Each new row is followed by its nearest point in the smallest flat space through zero that holds the last named rows.

j_346 (5 x 9)
[[  5   7  -1 -27 -22  19 -39  -9 -22]
 [ 30 -20 -15  25 -12  22  -7  30 -10]
 [-10  17 -35  14 -12   3 -30  25 -29]
 [  4  -6 -20 -24  -6  15 -20  28  10]
 [  2   2  19  16 -16  27 -12  31 -41]]
New rows:
[-11   7 -16  18   9 -15   4 -10  -2]	[ -9   9 -15  17   6 -18   5  -9  -1]
[  6  37   6  14  10 -20  19   1   4]	[-15   9   2  16  10 -17  16  -5  -1]
[-18   1  -2  17  13  -4 -22   1   1]	[-10   9  -9   7   1  -7  -3   3  -7]
[ 11  -9  -5 -22  32  25 -11 -17 -12]	[  9  -5   3 -17  -7   8 -10 -10   3]
[-12  11   4 -12  11  -6  19  -3  10]	[-15   5   8  -9  11 -10  12  -2  12]
[-36 -38   5  12 -14  -9 -15  19 -11]	[ -8   4   1   6  -1   5  -1  21 -10]

j_637 (5 x 9)
[[ 23 -22 -46  -8 -15  15  25  12  14]
 [-12 -12 -26 -28 -15  34  31  -4 -52]
 [  9   5  10  -7  -6  -2  -3 -26   2]
 [ 27 -14 -18   1  18 -18 -29 -32 -36]
 [ -7 -16  -2   6  -5  24 -10  10  -1]]
New rows:
[  6  -1   9 -21 -19 -30  10   1 -20]	[  2  13  -2 -12   2 -14  15 -11 -14]
[ -1   6 -20 -17  -5 -23 -19   3   4]	[ 10   1  -9   2   7 -15  -1  -1   0]
[ -6 -11   6   9 -22   6   9 -17  13]	[  3  -2   7  -4 -14  14   2 -10  14]
[  4  -4  12  19 -17   3 -12  -2   4]	[  0  -5  10   7  -3   8 -14  -4  10]

j_206 (5 x 9)
[[ -4  14 -12  29   6  -9 -19  -8 -10]
 [-31   5  -3  20  18  24   4 -28  -7]
 [-14  10  -2  17 -16 -28 -23  -4   0]
 [-33  -9 -30  -8  -1 -17  -2   4   1]
 [-16 -29 -16  19  -5  -4  -3 -15  12]]
New rows:
[ -3  -6 -22  25  -6 -10 -18   7  32]	[  0 -17 -18  21  -8 -18 -14  -3   7]
[  3 -14  17 -35  12  -6  28  -6  48]	[ -1 -25  16 -32 -12  10  23   4  17]
[  1  12  -3  34 -12   5  -5  30  11]	[ 11   5  -2  15  -2  -9 -12   1  -2]
[-30  -8  28  25  -2  14   0  21 -11]	[-15   5  13   7  -2   6   0 -15   1]
[ 22 -24 -24   9 -17 -19 -27   1  10]	[ 19 -24 -19  17 -13 -26 -15   8  10]
[ 10  17  20 -13 -20  11   5 -12  14]	[  5   7  31  -9 -11   6   4  -3   5]

j_72 (5 x 9)
[[ 30  16   1 -12  33 -32 -28   6 -31]
 [ 10  14 -28  15   6 -23 -12  -6 -33]
 [-21  -3 -12  28 -12   3  -3  -8 -30]
 [-21  15   8  14  11  21  23  29  -9]
 [ 14   9  -9 -18 -10  21   7   8 -19]]
New rows:
[-22  24  25  11   9   8  14  -4 -22]	[-19   5  13  14  10  10   4  16 -19]
[ 13 -10 -27 -16 -16 -28 -27  24 -12]	[ 22   4 -16  -9   0 -15 -14 -10 -14]
[ 12 -14  21 -23  -4 -10  14 -11   8]	[ 10 -10  13 -19  -2   2  -6  -5  16]
[ -6  -9 -23 -19   6  -6  -3   9  12]	[ 9  3 -7 -6  0 -4  3 -1 12]

j_751 (5 x 9)
[[  0  25 -13  -1 -30  -2 -18   9 -19]
 [ -1  -8 -17 -36 -10 -20  20  -4  -6]
 [ -9   4 -14 -19 -20 -28  26  20 -11]
 [-13 -25   5  -3 -18 -11  -5  12  44]
 [ -7 -15   8 -40  33 -12 -27  -2  -6]]
New rows:
[ 10  -4 -12  20 -22   5   2  12   4]	[  1   6  -4  17 -23   4   5   4   8]
[ 22  16  -5 -28  -7  10  -5 -24   3]	[ 12   1 -14 -19  -8   9  -8 -27  -7]
[  4  -3  -2  -6 -24   4  13  -5  -4]	[  4   2 -11  -3 -18  -1  11  -6   1]

j_721 (5 x 9)
[[  6   8   3  14   7  12 -11 -12 -42]
 [ 25 -10   1  11   7  19  -7 -16 -36]
 [  9  17  30  29   1  -2 -12  22 -20]
 [  2  -6 -11   4 -25  -5   1  -1  24]
 [ -7  30   8  -7 -20  -7 -13  -7 -37]]
New rows:
[  3  -6   8   5  -4  30   6  10 -16]	[ 12  -4   6   8   5   7  -3  -1 -13]
[-19  -4   6  10 -14  30  -4 -30   0]	[ -5  -1 -18  11  -7   7  -4 -16  -8]
[ 10  12  -2 -35 -10  -6  -9 -17   2]	[  4   4  -2 -34 -16  -6   2 -11  -6]
[ 18 -20   3  -1 -14 -16 -26  -7 -10]	[ 21  -5   3   0 -18   3  -4  -5  -8]
[10 11  0  7  3 10 13 -9 -4]	[ 4 -2 -1  4  2  5 -2 -4 -8]
[-27  -9  -2  -2  -7  -6   1  12   0]	[-16   7  -4  -1   0  -6   1   3   9]

j_83 (5 x 9)
[[-10   6  20  -8  -3   5 -15  -8 -12]
 [-27  -6  22  -9 -13  -6  -8  35  13]
 [ 10 -16  20  26 -25  15 -23  12   8]
 [  0 -22  13   8  -6 -18  27  13  24]
 [ -3 -15 -12 -21   0 -14 -22 -12 -30]]
New rows:
[  5 -10  -9  17  -1  12   5  17 -23]	[  8  -6 -12   8  -5   4  -8   5   0]
[ -8  -3  40   3  11   5   3 -11   4]	[ -7   3  38   1  -3   2   6 -13   3]
[  5   3  12 -13 -12   3  19  -1   5]	[-3  1 12  0  2 -3 12 -3  6]
[-14  -3  -7  11  -9 -40   0 -26   9]	[  2 -16   2  -6   2 -17  11 -10  -3]

j_840 (5 x 9)
[[ 29   7 -10  22   7  32  50   7  -4]
 [  6   9   7  17  20  15   1  13  -1]
 [ 41  -6  16   2   6   9  28  26 -25]
 [ 14  30  11  17   2  44  11   0 -19]
 [ 13 -25  44  26  20  34  44   2   6]]
New rows:
[-16 -32 -10  -8  41 -18 -44 -28   3]	[-28 -14   4  -2  14 -26 -33   1  21]
[-17  11 -14 -10  14   3  38  -6  33]	[ -9  -6 -22  14   4   5  24 -12  24]
[ -6   7 -11 -21   3 -14   9 -26  -4]	[ -5  -1 -13 -10 -16  -7   1 -12   2]

j_497 (5 x 9)
[[ 23  29   6  -5  30  41  15  21  11]
 [ 25   7  34  11  25  11  24 -11  -4]
 [ -6  21  15   9   8 -14  -1 -27  12]
 [  6   9  -8  -4  12   3 -19 -21  10]
 [ 37  17  20  40  -2  16   7  27   5]]
New rows:
[  7  22 -16   9  -9 -16 -10   3   9]	[ -2  16  -8  13 -10  -5 -16   2  13]
[-11 -20  -4  -8  15  11 -15 -14   5]	[  0 -10 -10 -16   9   3 -10 -16  -3]
[ -6  24  12   0  23   3  10   3 -12]	[-2 17 13 -3 14  7 17 -1  5]
[ 31  10   8 -11   5  23  12   0   8]	[21  8  7 -1 19 22  7  5  1]
[  1 -20  30   5   1  -6   0 -11 -19]	[  7 -20  19   6   1 -11  11 -14 -14]
[  3   0  45  -6  18 -10   8  13  16]	[ 2 10 24  6 10  0 23 -2 -1]

j_607 (5 x 9)
[[ -8  16  25   3  15 -13  44  26 -32]
 [ 12  23  36  32  20  21  22  -9 -41]
 [ 23  10 -11  11  -7  -8  13 -30   4]
 [ 26  47  25 -27  37  45  -2   9   4]
 [  4 -12 -34 -10  22   1  24  -4  -7]]
New rows:
[ 25  33  -9  -1 -10  -5   9   8  21]	[ 20  26   2 -14  -6  -9  10  -7  18]
[ -2  -9 -15  21 -32 -12 -19 -11  18]	[ -2 -14  -8  13 -29 -16 -20 -18  15]
[-15  -2   7   7  23 -25  18   2 -38]	[-11  -6   5  13  10 -10  30  11 -30]

j_660 (5 x 9)
[[-10  -5  36 -23 -22  34  40  10  13]
 [-39   1  10   4  -4  39  37   8  41]
 [-33  22  19  -5   8  23  39  -1   4]
 [  0  24  -8   4 -11  28  23  -1   5]
 [  3  37 -14  -5   3   7   9   2  -6]]
New rows:
[  2  28 -24 -15  -5   6   7 -12  33]	[  0  26 -22  -5  -3  13   4  12  21]
[-11  25   1 -25  -3  15  10  11 -13]	[ -2  28   6 -20   0   7  17   8  -4]
[-22 -24  17   3   2 -12   2 -11  14]	[-21 -27  17   5   8  -5   0  -2   9]
[-18   3   4 -49  16  43  -1   1   6]	[-13  13  14 -25  -1  11  18  16  15]

j_291 (5 x 9)
[[  9   1  -9   5  16  20  29  -2  -1]
 [  7  19   0  21   9 -22   2   6   3]
 [-10   6  24  19   4 -15  -9  22  -4]
 [-10  19  23  30   7   4   9  -9  -3]
 [ 21  -5  15   7  -2 -27   3  10  14]]
New rows:
[-14  26  20  16   2  -4   1 -12  24]	[ -5  18  19  23  -2  -7   0 -16   2]
[  9   0  15 -10  10   9 -11 -25   4]	[  1  -3   8  -2  -9   6   1 -20   5]
[ -5   5   3   1   2  11 -14  -2  14]	[-6  2  3  0 -4  2 -5 -5 -2]
[ 12  14  36 -13 -11  -4   1  23  23]	[  9 -12  28   5  -5 -14   0  12   9]
[ -4  22 -15 -11  11   9  20 -22  -8]	[  0  14 -21   3   7  16  13 -21  -3]

j_729 (5 x 9)
[[ 22 -14  32  -6   6 -13 -45  44   1]
 [ -3   1 -14 -43 -25 -31 -30  12  -1]
 [ 29   7  37 -20  24 -24 -40  20  -9]
 [-26  -8   2 -34   3 -27 -30  22  11]
 [ -2  42   4 -21 -42 -21 -15  28 -12]]
New rows:
[ 6  6 36 -3  6  8 -2 18 -7]	[ 7 11 26  9 10  0 -9 18 -3]
[  1  11   4  -5  34  -8   6 -13   3]	[ -3   8  10  -6  30  -6   4 -17  -2]
[  1   5   0 -15   7 -40  13  -5   7]	[ -6  10  -2 -21   8 -15  -5 -10  -2]
[ 17  -2 -10  -2   0 -12   3 -17  11]	[ 12  -5  -9  -7   1  -2   1 -16  -4]

j_608 (5 x 9)
[[ -3  24   2 -30  47 -25 -13 -17 -20]
 [ -1  11  27 -36  23  -3  10  11  16]
 [-31   5   4   4   4 -13 -15  31  -8]
 [ 23  -4   4  17   0 -16  -5 -24 -10]
 [  4  11   4 -16 -22 -17  -9  18  -8]]
New rows:
[  8 -13 -24  14  15  26   4   2  25]	[ -6 -12 -12  11   6  28  13 -10  13]
[ 22 -27 -17  22  24 -17 -18  24 -14]	[ -5  -4   1  25   5 -15 -13  -3 -12]
[ 23  22   8  24  19   7   3 -17  25]	[ 15  -9  12  10  16   3  10 -21   9]
[-22 -13  11  -6  -3 -28  19 -17 -27]	[  0   4   4   4   8 -15  -9  -3 -10]
[ -9 -20  18  10 -14  14  21 -23  16]	[  9 -16   9  15  -3  18  16  -7  19]
[ -5  14   8 -16  -5  -2  12 -19  16]	[  9   4   5 -17   4   5   8  -5   7]

j_601 (5 x 9)
[[ 12   5  -2  13 -27  12  31  -3  20]
 [-33  -1  20 -15 -29 -32  -9  -7  -8]
 [  3  -8  -3  14  16   8   7 -13 -13]
 [ -8   4  -6   4 -11  -1  -8 -12  -3]
 [-22  19 -18 -38 -22   1   0  22  -3]]
New rows:
[ 34  27  -3  -7   5 -19  15   4   3]	[13  2  1 -2  1  5  7 13 14]
[ -7  18   9   6 -23 -40  15  25  16]	[ -4   2  20 -12 -28 -18   8  13  19]
[-21 -28  14 -31   3  -4  18  24   0]	[-13  -7  17 -27   5 -13  21  24  -9]

j_604 (5 x 9)
[[-20  10  12   2  35  -6 -12  32   6]
 [-19  -2 -30   2  15   2  -5  -4   9]
 [-11 -15 -28 -16  -2 -24   4  22   3]
 [  0  -1 -15  11  -9 -18 -11 -20 -11]
 [-25  14 -21   8  -2   6 -22  48 -18]]
New rows:
[  7 -24  12  25  27 -25  25  22   7]	[ -1  -7  16 -10  20 -25   4  12  10]
[ -8  -2   0  -3 -12  13   8 -14  -5]	[  4  -1  -5   1  -9  13   4 -10   0]
[ 12  26  20   0 -17  -4  26  16 -27]	[ 15   5  25  -1 -22   2   1  18 -16]
[ -6  16  16   2 -26   0 -23  20 -16]	[  2  13  11  10 -18   1 -14  23 -24]
[  2 -14 -22  23  23  -8  25  -6  25]	[ -9 -10 -16  -7  20  -5   7 -16  20]

j_562 (5 x 9)
[[-26  -2  19 -11 -21  11   3 -26  14]
 [  0 -10  -3 -16   1   1  -9   3  31]
 [-21   6  55  -9  24  -1  17   8   6]
 [-16  -1  -6  27  -8  12 -19   2  11]
 [ 21  13   2 -13 -22   0  14  -5  28]]
New rows:
[  7  17 -40   3  22  -3  13   6   0]	[ 21   0 -21   4   6  -7  -3  12  -8]
[ 12   0   2 -16   0  15  -3  -8  -1]	[  4  -2  -2 -12  -4  -2   4  -6   2]
[ -1  12   0  -3   2  -7  15  12 -17]	[  8   7   5   1   6  -5  11   3 -16]

j_310 (5 x 9)
[[ 17   5  17   1   4   6  -3  20 -13]
 [ -9   6  -2   5 -18   4   8   1  31]
 [ -4  13 -10 -13 -10  28  -8  22 -16]
 [  5   0  38 -18   9   8   9   8  24]
 [ 12  -4  21  -8  15  14  12   7 -11]]
New rows:
[  3   2  14 -13 -25  19  -3  -2   0]	[ -3   7   5 -10  -6  15   1  11   6]
[ 31  23 -12  25  14 -22  12  21  33]	[ 17   5  11  31 -14 -17   5  11  18]
[  9  27  -2   6 -17   9  11  21 -11]	[  9  12  -3  11 -15  17   2  24  -7]
[-10   5  12   3 -22  -4   0 -26  22]	[-10  -1   0   2  -8  -8   4 -10  29]

j_64 (5 x 9)
[[-33  -5   9 -28 -12  17 -23   0  35]
 [ 15  15   7 -19  -2  -2 -24 -15 -20]
 [ 30   5   6 -20   1  12   7   0 -14]
 [-16 -14 -12  16  -1   1   2  21 -45]
 [  9  -7  26  14 -39  31   2   3   5]]
New rows:
[-22  -3  -4   7  11  11  -4   9  31]	[-24  -8  -3   0   1   1   3   5  29]
[  2  21  -3   0  -2  -3 -11 -27 -15]	[  8  13   3   0  -1 -11 -19 -16 -12]
[  1 -12  -7  21  19   7 -32  -6 -28]	[ -7   2  -5  10  -1 -10 -16  -1 -31]
[ -6 -14  18   7  31  -2 -16   7  14]	[-11  -1  -5  -2   6  -6  -2  -1  12]
[  0  30 -20  37   0  -4  -6   7  -3]	[ -1   3  -4  30   0 -18   0  -6  -7]
[ 39  19  11 -17  12  16 -14   6 -28]	[ 36  11   7 -24   1   9  -5  -6 -31]

j_970 (5 x 9)
[[  7   2  -1  20 -38  24  27  12 -13]
 [-11 -18  15   6  23 -11   4 -14  -9]
 [ 10  32  -5  10 -27  -8 -10  11 -17]
 [-13 -34  -3  14   6  -2  -8   6   4]
 [ -8  -3 -15   1  -8 -13   5 -18   8]]
New rows:
[  4   7   7   3 -33   2   4 -10   8]	[  3  10  -9   4 -22   3  11  -4  -1]
[ 15  40 -18 -31 -19 -27  10   3   5]	[ 12  45 -17 -20 -17 -11  -2 -12   8]
[-15 -28   5  -2  -5   5  13   3  40]	[ -8 -31 -12  -4   2  14  10  -3  24]

j_242 (5 x 9)
[[ -4   2  -8  14  -4  39   2  58  -8]
 [-30  -8 -19  10  12  31  15  47 -22]
 [-37 -13  -2  36   5  50  -8  58 -10]
 [-28 -10  14  16 -21  11   1  26 -43]
 [-24  18 -43  26 -28  56  34  55 -16]]
New rows:
[  2  10  14  22 -13  -6  23  -1   5]	[  0   7   0   8 -19   3   2  -6  -1]
[ 14   5  -9  24   9  22   0 -27 -14]	[ -6   4  -6   9  -6   4   2 -11   8]
[-16 -14 -12 -22   8 -20   1   9 -18]	[-10 -10  -3 -16  16 -13  11   4 -23]
[ -2   5  25   4   3 -10  -9 -28 -23]	[ -6  -8  20   0  -7 -19  -9 -21 -13]
[  2 -11  -1 -27  10  -1  -8  23  -2]	[  9  -6   3 -15  18  -2  -1  21  -7]

j_459 (5 x 9)
[[-12 -10  10   2  -7  12  -8  14  -8]
 [ 11 -15   6   2  22  11   7   9  -6]
 [ 14 -21   1  18 -27 -17  18 -19 -11]
 [ -6   9   7  15  -4  -4 -14 -18 -17]
 [ -1  -5  37   2  -6 -24 -25  -4  -2]]
New rows:
[-12 -12 -28  23   8  -4  -6 -16  10]	[  1   7 -13   7  -2   3   7 -12  -6]
[  8  -4  17  15  -2  -4 -17   7 -25]	[ -2 -10  21  13   1   0 -13  -4 -18]
[-22 -33  28  27 -13  -7 -10   4   3]	[ -7 -25  29  10 -21  -4 -11   8 -14]

j_927 (5 x 9)
[[ 18 -14  12  17  24  16 -28 -14   6]
 [-11   0 -41   3 -15 -18  -3   9   3]
 [  7  -9  17  20  12  -1  19 -10  -7]
 [  0 -42   6  -2  11  17   7 -18 -14]
 [ -3 -19 -26  38  33  -5   3  47   8]]
New rows:
[-30   5   8  -8   0 -17 -20  -8  18]	[  0  11  -4  -8  -8  -1 -13  -1   5]
[-11   1   1   2  -6   6  -3   2  -8]	[-2 -1 -1 -5 -2  1  1  1 -1]
[ 11  23   6   0 -33   4  28   8   5]	[ -5  25   9  -6 -15 -13  21   3  -2]

j_407 (5 x 9)
[[ 55 -31  22   2 -10 -44 -17 -15  -3]
 [ 17  -1  18 -13  -2  25 -10 -13  -2]
 [ -4  12  30 -10 -29 -30   1 -41  17]
 [ 39 -48  15   6   6   0 -26  -2   2]
 [  0   5  26   2 -40   7  13   4   0]]
New rows:
[ 18   3  -9 -15  28   4  -1 -13  17]	[  9   3  -7 -11  25   2 -13 -16  -1]
[-12   2 -24  -2  25 -10 -14 -12  18]	[-16  -1 -19  -2  29 -11 -10 -14  10]
[-16 -22 -27   2  27  -9 -22  19  19]	[-16 -25 -25  13  31  -6 -12   8  10]
[-27   1   5   9  -6 -22 -18  18   7]	[-20  -8  -5  12  -6 -16   5   4  10]
[ 24 -18   8 -26  -7   2  -2 -25  -5]	[ 25  -5  18 -11  -1   1 -13 -20  -1]
[ -9 -28  -9 -20  18  12 -20 -10 -20]	[  4 -15  -6  -4  25  16 -17  -6   4]

j_18 (5 x 9)
[[-11  -3 -11  -8  11  -5  12  -1 -29]
 [-16  -3   6  -1   8 -22  17  28 -11]
 [  0 -16  -6   4  -9  -4  -6  -4  17]
 [ 15 -14   6  -7  23 -20 -15 -30  -6]
 [-11   6  37  23  10 -12  13  -9   0]]
New rows:
[  2 -23  -9   1  -7  13 -21   0 -19]	[  1 -10 -18  -7  -3   5  -4  -9  -4]
[-22  10 -14 -14 -16   5 -13   5  24]	[  0  -2 -13  -1 -17  10  -4  12  15]
[ 16 -30  24  34 -16  10  -9  14  27]	[  0 -10  16  21 -18  -4  -6   2  41]
[ 4 15 24 38 23 17 17 -6 19]	[ -4  18  35  25  -1   8   7 -11   9]
[  5 -16  18  -7  -2  12 -10  -8  49]	[ 13  -8  10  10 -12  -1 -18  -7  38]

j_22 (5 x 9)
[[  9   9  29 -14 -22 -32  40 -45  -1]
 [ 32  28  11  13   0 -23  14 -25  -5]
 [ 10  23  27 -10 -11 -19  21 -15 -15]
 [ 28  10  35   4  -7 -11   1 -47 -29]
 [ 30   1  -3  19 -28 -17  41  -7 -15]]
New rows:
[-23   2  -5 -27 -21  25 -15 -26   9]	[-22 -17  11 -19   1   6  -9 -15   6]
[ 12  -7  -2  19 -18 -18   2  21  12]	[  9   0 -15  12  -7  -4  15  11   3]
[ 19   3 -22 -10 -11   4  18  20  -2]	[  6   2 -13   8 -10  -3  18  22  -2]
[ 25 -17  19  28 -13 -22  16  21  -7]	[ 21   0  -5  16 -17  -4  21   6 -17]
[-14  -1 -27  10 -21  -1 -11 -17  25]	[ -4 -15 -18   5   3  -2   2 -10  24]

j_257 (5 x 9)
[[ -1   4  -5  43  -3 -17  20  12  -5]
 [ 28  -2   1  21 -16   0 -12  15  -6]
 [-38  30  13  36   0  -1 -17  13  41]
 [-19  24  -4   9 -12   0  16  17  29]
 [ -5  -6  32  45 -26  26  16   3   9]]
New rows:
[-5 23 -5  4  8  0 -8 -3 -8]	[-6  6 -4  2  7 -8 -8  2  3]
[ 12 -14  13 -37  15 -11  -2  16   7]	[  7  -1  -8 -30   3   1  -8  -3  -2]
[-10   5  28 -18  27   4 -14  -9 -19]	[-12 -10  10 -13  19   4 -18 -21  -6]
[ 36 -13 -29  10   6  39   8   1  -7]	[ 28 -12  -1  -2 -15   7   7   4 -15]
[-44 -35   1  25  24  13 -16  -1  -3]	[-29  -9  20  23  22   0 -10 -21  -3]
